The rows come from 4 hidden closed curves, with some noise, and rows from the same curve form a group. Each curve winds through 6 dimensions. The rows are also pushed far along 4 directions, which tell nothing about the answers.
Some rows, each with its group after it:
[ 16  -5 -30  -7   8  19  14  -7 -27  -1 -42   8   9   1  56  33]	E
[ -5   2  12 -13  17  -4   0  23 -27  18   9  21 -21   6  -9  -1]	X
[  0 -12   0   1   4  -6  11   4 -10   7 -13   2 -16  -1   3  13]	E
[  2  -9 -27 -27 -17 -16  12 -16 -42   8 -34  -7  -8  11  18  16]	E
[-14  -2   9 -10  -5  -2  12  13 -23  -1  11   0  -1 -11   3  -2]	X
[ -4  13  -7  18 -38  -3 -21 -18  47 -30  35 -36  30  -2 -18 -33]	E
[ 19  -5 -20  -3  13  31   0 -19 -32 -20 -24 -22  22 -11  37  23]	X
[  2   0 -26  -8 -10  -4 -16  -6  -4   7   9 -13   1   5  37  -1]	E
[  9 -20 -21 -16  13  -2  10  -1 -21  27 -34  13  -9  -3  66  38]	X
[-21   4  56  -5  17 -26  10  27  16  -6   7  19 -26   0 -42 -32]	S
[ -9   3  -3  -9 -12   3  19   7 -14  -8 -20   8   6  -7  16  11]	E
[ 13 -21 -48  -2 -34  -6  24 -19 -32  31   0   1   4   4  25  23]	S
[-12 -20  26  15  20   4 -26  13  28   5  26 -29  -9 -29  -2  18]	G
[ 11  -9 -13   4   2  -1  15 -10 -17  19  -4   8  -6  10 -14   5]	G
[ -6  -2  21   5  59  35 -21  17   9  -7 -22 -11  -3 -28  54  30]	G
[-16  11  20  23  38  47 -14 -15  13 -18  -3 -39  20 -35   6   4]	E
[-24 -26  14 -19  24 -10  -8  19 -11  33   8 -10 -23 -23  51  20]	S
[ 12  -2  13  -7  32   7 -10  24   5  -8 -22  23  -8  -3  32  24]	G
[ 15  22  25  -2   0  -3  33  25   4 -24 -28  69   4  20 -43  -9]	E
[-46 -17  26  17  40  33 -30  15  19  20  21 -58 -10 -58  37  31]	S
[ 19  10   7 -30  -5 -37  28  22 -38  12 -25  75 -29  43 -34 -13]	G
[-23  -2 -21  11 -23   0 -11 -26   3   8  12 -50  -2 -12   1  -4]	S
[ -6   2  37  -1  15  -6  17  22  -7  -6 -10  26 -18  -1 -43   0]	E
[-29  14   7   2 -26  -8   2  11  17 -11  11  -7  -1  -7 -13 -18]	G
[ 26 -13 -10   1  11  10  17 -20 -21  -6  -8   0  17   1  25   0]	X
[-32   6  35  23  16  12 -34   0  41   8  40 -38  -3 -27 -39 -13]	S
[  1 -11  21   8  19   8 -13  20  14 -11  11  -6  -3 -17   4  17]	S
[ 33 -12  -1  -5  27  15   4  14 -25  -7 -38  29  -4   0  12  52]	X
[-13  -2 -12  11  -6   9   0  -6  17  25  20  -6  11 -10  20  -1]	X
[ 16  10 -18  -1 -13  16  12   0  -9  -9 -16  25  23   5   6  16]	S
[  8   1  13  15  13  -4  -7 -14  13  -9  15  -9  -2   5 -24 -28]	G
[  2   4  -7  -7   2   2  -8   1  -8 -13 -17  -5  -2   0  22   9]	X
[-10   9  13  17  23  16  -8   2  26  12  -4   1  -6  -5 -14   1]	G
[  4   4  19  30  10  13  -2  -7  24 -10  18 -12   3  -1 -58 -15]	G
[ -2  10   8  26  25  43 -31 -28  18 -21  18 -54  27 -23 -10  -6]	X
[-17 -22 -10  13 -21  -3 -14 -23   9  -3  41 -68   9 -29  19 -10]	G
[ -7  -3 -20 -24 -46 -41  12   9 -28  18  -1  18 -25  21 -17   0]	G
[ -1 -22  -5  -7  13  -7  -4 -22  -7  22 -12 -19  -8  -7  34  11]	X
[-20  19  28   4 -21 -26  -6  26  27   6  26  27 -24  10 -72 -24]	S
[-28   0 -13 -17 -24 -25 -10 -21  -3  29  14 -26  -8   0  12 -21]	S
[  4  15  20  -6  11   3  11  25  10 -14 -27  47   2   5   0   9]	X
[ -8 -10  -6  -6   8  -3 -13   0 -15  12  -4 -20 -19  -5   8  16]	G
[ 27  11 -27 -22 -23 -11  23 -18 -28 -19 -38  27  15  30  12  -8]	S
[-22  17  10 -18 -52 -34  33  26  -2 -11  -3  37  -5  10 -32 -19]	E
[21  8  3  5 17 14  9 18 -2 -3 -2 43  6  8  8  4]	E
[ -6  -3  39 -19  43 -13 -11  51   8  18 -18  52 -35  -1  19  24]	G
[  5  -6  21 -12  29   2  23  18 -33   7 -33  34 -18   1 -10  21]	E
[ 14   0   7   2   5  15   9  13  -8 -18   3  18  14  -4  -1  10]	E
[  0  20 -13  -8 -40  -9  21  11  -6  -9   2  35  12  14 -13 -12]	X
[-22 -11  -4   1 -17  -5  -8 -23  -1  18  31 -42   9 -20  -2  -9]	S
[ 11 -11 -79  -7 -73 -26   4 -47 -21   6   7 -38  17  18  43  -9]	X
[  2  10   6 -20 -49 -36  41  18  -6 -18  -2  49   8  21 -25 -28]	S

New rows. What belongs after each?
[-23   5   8 -21 -52 -38  22  11 -15  14  14  23 -10   5 -45 -14]	X
[ 13 -10  28  23  14  15 -10  -5  21 -43  19 -32  18 -19 -29  -6]	S
[ 28 -10 -47 -14   3   8  -6 -19 -53   3 -21 -14  -3  13  46  24]	X
[ -1 -13   6 -12  -5 -18   5  18 -15   2   5   9 -15  -3  11   7]	G
[  9 -13  -2   7  31  22   6  -6  -1  -9 -24 -13   8 -13  49  18]	S
[ -2   5 -13   9 -16   4   6  -3  15  15  14  13  11   3   5  -5]	X
[  3  11   8  -8 -11  -6  35   9  -7  -3 -23  44   4  12 -16  -4]	E
[-34   0  37 -31  33  -9   3  37  -4  22 -25  25 -24 -11  25  12]	E
[-25   6  35  -3  22  -7 -20  13  17  -2  12 -13 -18 -14  -6 -17]	G
[-33   2  33   6  23   7   7  19   0   4  12 -12 -17 -22  -3 -12]	G
[ -2   0 -24 -17 -46 -45  25  11 -11  21  18  36 -15  30   7 -30]	X
[ -4  -9  26  21  14   4  -7  18  31   3  25  -1 -10 -13 -26   2]	S
[ 30  14 -18  35 -16  33 -18  -7  18 -46  26 -20  33   2 -35  -2]	X
[ 17  -6 -38   6 -24  23  13 -34 -20 -26 -21 -31  36  -8  25  18]	E
[ -6   1 -20   0 -15  -8 -19  -9  -9   1  25 -31  -7   3   5 -15]	X
[-15 -15  15   2  40  32 -11 -10 -12  20  -3 -31   3 -36  25  30]	X
[ 20   6  35 -11  38   2  24  20 -18 -19 -36  50 -10  14 -22  -1]	S
[-11 -12   1  -2  10  -6 -12   4 -14  25  27 -19 -18  -7   3  -1]	X
[ 11   2   4  12  21  23   8  11 -10 -14 -19  12  -2  -7   9  20]	E
[-20  -8   7  -4  16 -12  -4   8 -14  19   5 -15 -32  -5  12  -4]	G
[ 34 -14 -29  18   9  33  -2 -32 -20 -32  -8 -39  28 -10  33  15]	G
[-24  15  19   2  -7  -9 -16  -1  30  -1   6  -8  -4  -6 -23 -17]	X
[ 27   1 -12 -13  14  -7  18  21 -22   8 -19  56 -13  28  30   2]	X
[ -9  -4  13  13  35  30 -26  23   3   5  18 -20  -8 -25  12  25]	X
[  4 -11 -13 -13   6  -7  16   4 -43  27 -12  18 -22   5  21  16]	E
[-18   1 -14  -3   1   2 -13  13   1  34   8   2 -15  -4  26  14]	X
[  5   8 -18 -24 -13 -19  10  -2 -18  18 -33  36 -10  20  14  10]	X
[ -9  -5   1 -18 -14 -30  -4  -6   2  14   5  -5 -10  12 -10 -15]	E
[-23  -2  11  -6  -9  -4 -10   2  -1   9   6 -18  -6 -19 -14  11]	X
[ 19  -7 -22   2 -31 -13  11 -12   8 -10 -11   9  12  11   9   4]	X
[ -3  -8 -28   9 -41   0  23 -41  -5  -2   2 -31  28  -7   1  -9]	E
[-12  -1  22  14  51  25 -19 -20  22  10  -6 -31   2 -20  18  -5]	S
[-12 -13  56  27  54  18 -49  17  59 -15  41 -47  -5 -32 -21  -1]	E
[ 13  13  14   5 -25 -10   1  -5  23 -48  -7  -2  17  14 -61 -19]	E
[  7  -4  -2  19  -2   2  -7  -6  22   9  28  -5   4   0 -18  -9]	X
[-12   7  -4  17 -10  15 -15   6  11  -4  36 -26   9 -14  -9  -3]	X
[-26   3  14   8  -4 -12  -6   6  30  26  15   2 -15  -2 -23 -11]	G
[ -3  -9 -18  20  15  36 -25  -8  -2   3  25 -48  10 -26  25  23]	X
[-10  -8  33  14  49  38 -26   1  10 -23  -1 -49   7 -37   4  22]	E
[ -9 -25 -18   9 -34  -7  -2 -28   6  10  18 -46  11 -23   7  13]	X
[ 25  15  -9  24  -1  30 -12   6   7 -35  15  -2  21   2 -26   6]	X
[ 11  12 -41   1 -33   3  15 -34 -19  -9 -22  -6  16  13   9  -7]	E
[-23   4  -6  -4 -28 -13  -1  23  -7  16  33   1 -13  -5  -9  -4]	X
[-18  -3 -20   4 -51 -10   9  -2  -3   2  22 -19   6 -11  -6   2]	S
[ 52  -2  -3  -4  11  10  13  20 -24 -26 -41  52   1  18 -16  43]	X
[ 18 -25 -23   1 -10   0  -1  -8 -10  11   2  -9   3  -5  20  31]	G
[  3  -7 -23   4 -19  -5  31   0 -13  18  -5  17  -4   8   5   6]	G
[-31 -21  -9 -14 -12 -15  31  15 -23  46  -3   9 -20 -16  43  20]	S
[  0   4   3   1  -9  -4  20   6 -16 -17   2   7   0   3  -9 -14]	G
[  9 -18 -29  19 -23   8   5 -21   0  11  19 -24  12  -8   3  13]	S
[ 17  -4  10 -14  -4 -15  26   4 -23 -13 -14  30   0  12  -9  -6]	X
[ 10  10 -24  -5 -28 -20   8  -5 -11   7 -13  19 -13  31 -34  -3]	G
[-21 -30   7   0  49  22  -4 -18 -13  33   6 -47  -3 -39  73  12]	X
[ 11   7  -7  14 -12  14  -1 -16  23 -25  -7  -6  27  -4   3   2]	X
[-12   0 -17 -17 -49 -22  26  21 -25  11  -1  27  -8   6  -5   9]	S
[ 11 -12  29 -15  35  -8  -4  37  -3   4  -7  35 -21   8  -1  16]	E
[  3  -1  15   3  26  14 -16  -8   2 -24 -24 -27   1  -8 -10  14]	E
[ 15   7 -15   9   7  13 -22  -6  -4 -18  12 -19   3   8   0  -8]	X
[  4  12 -10  18 -11  11  -9   2  26   1  20   5  12   3  -9  -6]	X
[  0   8  -3  -3  19   6 -16  10 -11   4   8  -2 -11   6  13  -6]	X
[-16  -7  13   2  17   0 -17   8  -6  19  31 -21 -19 -11  -8  -5]	X
[-12   6  -3 -16  -3  -5   6   7 -32  19   9   9  -8   3  -1  -6]	X
